The rows of a group lie close to one hidden flat surface of 11 dimensions, which may be shifted away from zero. Surfaces can cross.
Some rows, each with its group after it:
[-4.05  1.09 -3.32  0.62 -0.53  0.41 -0.95 -2.20  0.83  4.00 -3.24 -2.25
 -0.24 -1.94 -3.34 -1.53 -1.08]
q_737
[-0.62 -0.38 -1.21  2.00 -0.49  1.26 -1.86  1.53  0.40  0.39  1.05  2.24
 -0.62  0.08  1.19 -0.56  0.14]
q_219
[-0.58  3.69 -1.89  2.71  1.13 -0.86  1.63  3.45 -2.33 -4.50  1.70 -2.79
  0.88  1.46  0.56 -0.05 -2.09]
q_554
[-1.51 -1.15  1.49  1.54  1.39 -4.76  0.03 -1.13  2.13  0.47  1.54 -0.03
  1.95  1.63  2.08  1.11  3.73]
q_219
[ 1.21 -2.25  1.69  1.28 -1.94 -4.16 -0.23  1.00 -0.79  0.95  1.01 -1.57
  0.64  1.89 -0.34  2.24  3.25]
q_554
[ 1.98  0.81  0.15 -0.88 -1.48  1.20 -1.41  1.89 -2.36  0.15 -4.81  1.22
 -0.56 -1.75  2.39 -0.02 -3.02]
q_107
[-1.95 -0.25  3.46 -1.35  0.50 -0.54  1.48 -2.74  1.24  0.05  2.41  3.09
  2.57 -1.18  7.65  2.45  1.62]
q_107
[ 0.49 -0.78  1.91 -0.46 -2.59 -0.34 -1.75  4.54  0.75  0.80 -1.74  1.91
 -0.28 -2.95  2.11  0.97 -2.17]
q_737
[-2.36  0.17  3.91  0.42  0.85 -2.03 -0.01 -2.49 -0.56  1.08 -3.40 -4.19
  2.66  0.96  2.18  2.82  2.30]
q_219
[ 1.36  2.05  2.20 -0.70 -5.03 -5.66 -1.48  1.82 -2.42  3.48 -1.33 -0.44
  4.55 -1.15  1.85  3.05  1.18]
q_107
[-3.74  3.03  0.73  1.59 -1.14  2.97 -0.32  1.16 -1.47  0.89 -1.17 -0.42
  3.19  0.74  0.25  1.29 -0.47]
q_554
[ 0.33 -0.33  1.41  2.25  0.38 -2.29 -2.30 -1.62 -0.62  1.78 -0.09 -0.05
  1.04 -0.12  0.19  1.09  4.09]
q_219
[-0.58  2.27  0.66 -0.85 -0.68 -0.25  1.43 -2.10 -3.17  0.43 -3.44 -3.86
  2.29  0.61 -0.30  1.90 -0.02]
q_737
[-1.56 -0.88  1.16  1.23 -0.74 -3.05  0.01  0.96  1.16 -0.47  1.75  0.53
  1.25  0.90  2.10 -0.09  1.03]
q_737
[-2.04 -0.13  0.36  2.53 -0.14 -3.46 -0.88  0.66 -0.98  0.18 -2.37 -0.59
  0.80  1.65  1.78 -2.11 -0.28]
q_737
[ 0.82  2.37  0.32  1.06 -3.01  1.58 -1.46  3.25 -2.96 -1.39  0.17 -0.67
 -1.74 -1.63  1.26 -1.12 -3.29]
q_554
[-0.58  1.02  1.97  0.66  0.92  3.43  0.44 -0.25  0.24  4.65 -2.49  0.67
  3.92 -0.11  4.25  1.57 -0.15]
q_737
[ 5.43 -0.24 -2.20 -0.29  3.91 -2.51  4.55  5.08  3.02 -4.34  1.76  1.80
  1.44 -0.27  2.93  1.61 -3.53]
q_554
[ 4.75  0.36 -1.71 -0.10  1.32  2.03 -0.68  0.28 -1.78 -0.32 -0.04  0.63
  0.20  2.56 -0.38  0.48  0.73]
q_737
[-4.76 -1.97 -0.16  0.13  0.13  0.06  1.25 -0.78  2.25 -0.92  1.68 -1.96
 -1.11  2.49  2.39  0.21 -0.55]
q_219
[ 2.44 -0.64  1.06  1.26  1.50 -0.27 -0.63  2.28  0.62 -1.67  0.78  0.36
 -0.85  1.93  0.75 -0.64  0.14]
q_107
[ 0.11 -1.13  1.37 -1.01 -2.12 -2.46  2.95  2.35  0.41 -0.84 -0.18 -0.45
  0.03 -4.44  1.09  4.01 -1.88]
q_737
[ 0.55  3.12 -2.21 -0.10 -1.49  2.37 -1.12  3.74 -1.52 -2.56  3.72  3.06
  1.17  0.73  0.28  0.29 -1.53]
q_219
[-0.90  0.49 -0.71 -1.45 -2.58 -2.02 -0.05  1.93 -0.16 -1.18 -0.63  3.87
  1.70  1.74  2.55 -2.41 -3.00]
q_219
[ 0.45 -3.12 -1.03  2.15 -0.23 -1.05  0.37  1.08  0.80  3.06  1.35 -2.15
 -1.33 -0.61 -0.93  3.11  1.71]
q_219
[ 2.17 -3.04  0.47  0.48 -0.33 -0.41  1.61  1.97 -0.30  0.18  1.27  2.72
 -0.55  0.59  3.99  1.00 -0.26]
q_219
[-3.29 -1.03  0.09 -1.32 -0.83 -1.19 -1.77 -2.48  2.22  0.02 -1.19  1.81
 -0.39 -1.18  4.72 -1.37 -0.39]
q_107
[-1.52 -0.44  3.91  2.94  1.00  0.75 -2.09 -1.05 -1.41  3.83 -5.17 -0.03
  1.62 -1.07  3.32 -0.12  1.28]
q_219
[ 2.14 -1.30  4.23 -3.79 -1.78  6.16 -2.94 -0.06 -0.25 -0.47 -0.96  2.10
 -1.61  0.07  3.44  1.60 -0.46]
q_219
[-3.56  0.61  1.66  1.62  1.41  3.48 -1.93 -0.91  1.20  1.01 -1.64  0.66
  0.04  1.16  3.62 -1.81 -0.65]
q_737
[ 1.21 -1.50  0.84 -1.66 -0.40 -4.52  2.97 -3.33 -1.69 -0.27  0.22 -0.91
  1.67  2.28 -1.17  1.97  3.28]
q_554
[ 0.92  1.95  1.58 -2.58  2.17  4.12  0.40  0.81  2.39 -0.39 -1.19 -3.63
  0.77 -1.00  0.36  4.81 -1.83]
q_107
[ 0.15 -0.74 -0.45  1.95  0.08  3.58 -0.90  2.29 -0.07  1.20  0.20 -1.24
 -3.05 -1.71 -0.16  0.65 -1.45]
q_554
[ 3.11 -2.38  0.57 -4.64  1.13 -1.75  0.58 -1.37  3.28 -1.86 -1.36  2.43
 -0.68 -1.23  3.66  0.66 -0.93]
q_107
[-0.61  2.60  0.67 -1.68 -1.78 -0.25 -1.12 -1.93  1.14  1.35  3.25  3.12
  2.34 -0.47 -1.48 -2.58  1.14]
q_107
[-1.98  0.70  1.04  1.35  0.03 -1.07 -0.63  0.25  0.09  0.04 -0.48  4.05
  1.47 -0.54  5.28 -2.63 -0.61]
q_107
[-3.49  1.04  0.19  0.10  0.51 -6.22  2.95 -1.94  1.23  0.51  1.52 -2.35
  4.75  2.03  0.26  1.84  2.31]
q_554
[-1.38  3.09 -0.44 -0.90  0.65 -1.25  3.50 -0.51 -0.88 -3.91  0.52  2.32
  1.10 -1.22  4.39 -2.68 -3.70]
q_554
[ 1.44 -1.37 -0.38 -2.36  0.47 -4.36  3.53 -6.52 -2.93 -1.81  0.31  0.42
 -1.50  0.26 -0.95 -2.10  2.01]
q_107
[-1.22  1.46  0.70  0.37 -0.88  0.37  0.10  2.70  1.41  0.98  0.66  1.46
  3.22 -0.89  3.19  1.74 -1.04]
q_737
[-1.86 -0.83 -3.38  1.15  2.54 -1.13  0.32 -0.30  1.75 -0.93 -3.42 -3.01
 -1.73 -0.34  0.22 -0.76 -2.56]
q_107
[ 2.31 -3.72  1.35  0.35  2.18 -0.10  2.35 -0.92  0.90 -1.20  2.50  4.90
 -1.17  1.18  3.21 -0.09  2.07]
q_554
[-1.03  2.24 -0.91  3.72  0.40 -0.82 -1.67  3.52 -0.68  0.11 -1.41 -3.65
  1.96  0.89 -0.84  3.06  0.31]
q_219
[-2.85  2.78  0.28  0.11 -0.39  4.60 -0.69 -0.80 -2.49 -3.07  1.08 -0.17
 -1.10  0.93  1.34 -1.85 -1.97]
q_554
[ 4.91 -0.93  2.90  1.63  2.83 -4.02  3.58  1.48 -0.21  0.32  0.21 -1.88
  2.78  1.73  2.06  2.57  1.84]
q_107
[-2.33  4.91 -2.47 -4.01 -1.53  2.72  0.34 -2.18  1.91  3.32 -2.83 -1.80
  3.32 -4.04 -4.32  0.03 -2.35]
q_107
[-2.30  1.08  0.74  0.28 -3.02  1.36 -3.99  0.48 -0.58  1.06  1.62  0.52
  0.21  0.29 -0.42  0.14  1.21]
q_737
[-3.11  2.04 -0.99 -1.53 -1.97  1.57 -2.85 -0.97  0.60 -0.44 -1.94 -1.44
 -1.29 -0.55 -2.93 -3.22 -2.30]
q_554
[-2.05 -0.30  3.15 -0.62 -4.39 -0.35 -6.23  3.24  2.58 -0.45  2.81  0.76
 -1.14  0.38  0.51  0.95  1.21]
q_737
[ 0.89 -2.00  0.59 -2.14 -3.30 -0.72 -1.43  0.71  0.93  2.84 -0.37  1.96
 -0.62 -3.36  0.79  0.75 -0.25]
q_737
[ 1.07 -1.07 -0.39 -0.97 -0.20 -3.32  0.21 -0.33  0.29 -1.59 -2.54  0.82
  0.13  1.99  0.57 -1.54 -1.09]
q_219
[ 0.19 -2.24 -0.81  5.11 -0.31 -0.45 -0.90  3.31  0.22  2.50  2.94 -1.09
 -3.43 -3.49  1.19 -0.22  0.03]
q_554

New rows, each followed by its group:
[-2.22  1.32 -0.59  3.98  3.20 -2.58  0.52  1.22  0.32 -1.79  0.23  1.87
  3.07  2.14  3.82 -1.52  0.73]
q_219
[ 2.63 -0.28 -1.07 -2.89  0.58  0.72 -0.43 -0.21  0.40 -3.53  2.08 -2.08
 -2.15  0.20 -0.86  3.35  0.18]
q_107
[-2.85 -2.38 -2.87  4.09  0.39 -2.40  1.16 -0.51 -0.68 -1.00  3.87  1.81
 -2.35 -1.39  4.56  0.35  1.41]
q_107
[-0.26  1.49 -1.93 -2.43 -0.65 -2.71  1.20 -2.06 -0.39 -3.57  1.40  0.95
 -0.49 -0.09 -0.43 -3.69 -1.75]
q_554
[-1.17 -1.99 -2.26  0.28 -4.41 -4.38  1.27 -0.08 -0.89  4.96  0.39  0.65
  0.63 -1.91 -1.57  0.51  0.69]
q_219
[ 3.02 -1.02  0.51 -2.16 -2.03 -1.93 -1.85  0.47  0.28 -0.36  1.62  1.11
 -1.07 -0.56  1.51  2.22  1.38]
q_107
[-1.11  2.00 -1.86 -0.33  0.15 -0.04 -1.90 -1.77  1.13  1.41  1.49  1.14
  2.37  2.53 -0.40 -1.24  1.55]
q_737
[ 1.25 -2.75  0.10 -1.47 -3.21 -2.59 -1.88  4.15  1.20 -0.43 -2.29 -0.12
 -1.29  2.77  1.90 -1.15 -2.63]
q_219
[-2.21  0.79  0.30  0.66  1.96 -2.32  1.58 -1.66  3.15  2.81 -1.77 -1.47
  2.76 -0.73  0.07 -0.63  0.21]
q_107
[-2.76 -1.39 -1.33  4.57  2.18 -2.71  1.38 -0.37  0.54 -0.08  3.18 -4.36
 -2.40 -0.52 -0.99  0.48  1.38]
q_554
[-2.83 -0.14 -0.03 -0.06 -0.43  1.39 -1.05 -1.48  3.06  0.56  4.11 -1.74
 -3.36 -3.40  0.03 -0.86 -0.85]
q_554
[-2.61 -1.64 -3.20 -3.01 -0.18 -0.97 -0.93 -4.67  3.51  0.92 -1.00 -0.06
 -2.50 -2.99 -1.40 -0.96 -0.58]
q_107
[-0.15 -0.25 -0.68  2.52 -1.47 -3.91  0.65 -0.26  0.66  4.51  3.11  1.41
  1.76 -1.79 -0.03  0.77  2.87]
q_107
[-3.73  1.11  1.58 -3.33 -3.08  0.11 -4.85  0.41  6.10  4.48 -2.80  0.29
  3.00 -3.46  3.98  3.28 -1.46]
q_107
[ 3.07 -2.16  1.51 -0.02  0.82 -2.86 -0.20 -0.13  2.15  1.84 -0.45  1.42
  0.23  0.49  0.46 -1.68  1.21]
q_107
[-0.97 -0.70 -1.26  2.00 -2.45 -4.90 -0.46  0.55  1.15  2.45  5.94 -1.23
 -1.04 -2.51 -0.65  0.45  2.87]
q_554
[-0.55  0.61 -1.89 -1.30  2.22  0.32  4.06 -1.12 -0.08 -1.28 -0.63 -2.16
  2.54  1.47 -2.25  2.96  0.61]
q_554
[-2.10  0.48 -1.54  0.18 -2.74 -2.63  2.15  0.89 -2.59 -0.94 -0.82 -2.22
  0.84  2.06  0.49 -0.28 -1.79]
q_219
[-0.07  1.88 -1.48 -1.26 -1.31 -0.67 -0.99 -0.16  0.04 -1.50  2.46 -0.28
  0.64 -0.20 -0.58  0.95  0.51]
q_107
[-1.48  3.03 -1.33 -1.68 -0.13 -3.93  0.81 -2.99 -0.48  0.75 -2.82 -2.69
  3.81 -0.53 -2.30  0.99  1.13]
q_219
[ 1.99 -1.87  1.84 -1.82  0.59  1.46 -0.18  0.09  0.28 -3.15  2.81  2.97
 -0.91  2.60  1.56  0.64  1.56]
q_554
[-0.90 -0.20 -1.74  0.65  1.99  5.92  1.43  0.47 -0.13 -0.26  0.73  0.10
 -0.64  0.23 -2.13  2.41  0.07]
q_554
[ 3.65 -1.64 -1.33  3.26  1.69 -4.37  3.45  0.22 -2.34 -0.10  1.95  1.56
 -0.11  0.78 -0.50 -1.58  1.51]
q_107
[-3.69  3.49  2.61 -1.74 -3.62 -1.82 -3.35  0.22  1.94 -0.36  2.28  0.21
  0.61 -2.04  3.80 -3.07 -1.63]
q_554
[ 3.15 -2.32 -0.61  0.15  1.07  1.05  0.37 -2.44 -0.57  4.59 -2.06 -0.41
 -0.12 -0.50  0.07  0.78  1.78]
q_737
[-2.68  1.20 -0.39  0.43 -0.37 -0.55 -6.27 -1.88  2.47  0.13  1.85 -0.09
  0.81  5.76 -0.83 -3.44  2.95]
q_737
[-0.65 -2.36  1.23  1.73 -0.37  2.93 -0.26  2.82  0.07  0.92 -0.53 -2.47
 -1.81  0.85  3.15  2.97 -0.94]
q_219
[-2.55  1.17  0.16 -2.53 -0.90 -3.45 -0.79 -1.79  4.31 -1.69  5.31 -0.33
  1.11  0.58 -0.16 -0.19  1.84]
q_554
[-4.55  0.30 -0.56  0.08  0.86 -0.17 -2.23 -0.53  3.84  1.51 -2.79 -4.95
  0.64 -1.34  1.52  3.34 -1.15]
q_107
[ 3.42  2.88  0.77 -2.75  3.25 -1.04  0.05 -0.01  1.63 -2.66 -2.66 -1.93
  5.14  5.83  2.38  1.62 -0.18]
q_737
[-1.66  2.99 -3.69  0.19 -2.19 -2.33  0.27  0.30 -1.64 -0.73  3.09 -1.08
 -0.10 -1.88 -3.84 -0.84 -0.68]
q_554
[ 0.33 -0.29  0.43  0.06  1.50  1.01 -2.18  2.46  3.91  0.50 -1.74 -1.01
  0.05 -0.27  2.07  1.15 -1.73]
q_107
[ 0.26  0.13 -0.62 -1.79 -1.23 -0.81  0.21 -0.33  0.14 -1.34  3.14  5.78
  1.83  1.06  0.98 -1.98  0.84]
q_554
[ 2.50 -3.47 -1.09 -5.27 -1.77  1.32 -1.48  4.07  6.21  0.06 -2.68  0.87
 -1.83  1.09  0.91  0.38 -5.10]
q_219
[ 0.95  1.52  0.59 -1.03 -2.18 -1.60 -0.88  1.19 -0.51 -0.17  2.46  1.72
  2.25 -0.91  1.85  2.28  0.61]
q_107
[ 2.50 -2.88  0.51 -0.59 -2.05 -1.40  1.69  0.92 -4.22 -2.17 -2.18 -1.03
 -2.54  2.58  2.06  0.11 -1.58]
q_219
[ 2.53  3.82 -1.16 -5.09 -1.06 -2.91  2.08 -1.66  0.54  0.01 -0.54  2.03
  3.80 -1.28 -2.03 -0.18 -0.56]
q_107
[-1.63  0.27 -1.55 -0.47  2.67 -2.36  3.20  0.30  3.72 -2.14  2.92  0.22
  2.79  1.96  1.98  1.95  0.36]
q_219
[ 2.71  0.81 -1.67 -3.49  0.09 -1.24  3.02 -0.25  1.17 -1.24 -0.70 -1.78
 -0.80 -3.28 -0.77  0.87 -2.88]
q_554
[ 1.91  2.17  0.56 -2.96 -2.47 -0.15 -0.38 -1.93 -2.70 -0.75  0.36 -0.32
  0.44 -0.11 -2.42 -0.03  0.77]
q_107
[-2.08  1.82 -1.33  3.05  2.28  0.96 -0.03  1.88 -0.58 -2.64  0.26 -2.49
  0.02  1.28  0.65 -0.20 -1.71]
q_107
[ 3.42 -0.91 -0.33 -1.53  0.91 -1.06  4.90 -4.54 -3.62 -0.11 -1.71 -0.42
 -1.69 -1.74 -1.53 -1.26  0.29]
q_107
[-4.83  0.17  1.23 -0.65 -0.50 -1.95  1.54 -7.04 -1.09  3.79 -2.69 -1.18
  0.77 -2.24  0.70 -1.81  1.39]
q_107
[ 1.68  1.13  3.97  1.83  3.15  0.59  2.23  0.94  0.80  2.87 -0.32  2.78
  3.79  1.24  1.71 -3.51 -0.37]
q_107
[-0.02 -2.85 -0.38 -0.44  0.59 -0.12  3.17 -1.33  0.70  0.57  2.72 -1.00
 -0.54 -0.77  1.18  3.45  1.89]
q_219
[ 1.59 -0.23  0.65 -0.19 -1.49 -0.26 -1.03  2.10  0.91  0.23  1.66  3.25
  0.70 -1.43  3.79  1.37  0.17]
q_107
[-6.55  4.26 -0.10 -1.08 -0.06  1.73  0.34 -1.04  0.87 -2.59  4.41 -1.56
  3.39  2.00  0.99  2.07  0.71]
q_219
[ 1.69  0.83  1.20 -2.32 -0.11  0.71 -0.46 -2.34 -1.71  0.78 -2.27 -1.47
  1.56  1.83  0.67  0.93  1.20]
q_737
[ 1.95  1.36  1.03  1.94 -0.80 -1.44 -0.51  1.91 -2.61  0.61  0.05 -2.62
  0.93  0.60 -1.71  0.77  0.68]
q_107
[-0.53  1.12 -1.42 -1.76 -2.37 -1.69 -3.72 -0.39  1.51  0.43  2.42  2.79
 -0.09 -0.13 -2.26 -3.35  0.66]
q_107
[-0.56  0.63  1.69 -1.23 -0.94 -2.98 -0.55 -1.76  1.39  1.03  0.43  1.01
  2.12  0.05  1.90 -0.37  1.19]
q_107
[ 1.19 -0.62 -2.44 -0.39 -0.48  1.25 -2.57  2.63  3.67 -1.13  4.91 -0.71
 -3.93 -1.15 -2.68 -0.30 -1.11]
q_554
[ 1.62 -0.81 -0.59 -2.96  0.16 -0.54  0.72 -1.55  0.60 -4.29  4.37  3.99
 -1.53  1.75  0.08 -2.38  0.81]
q_554
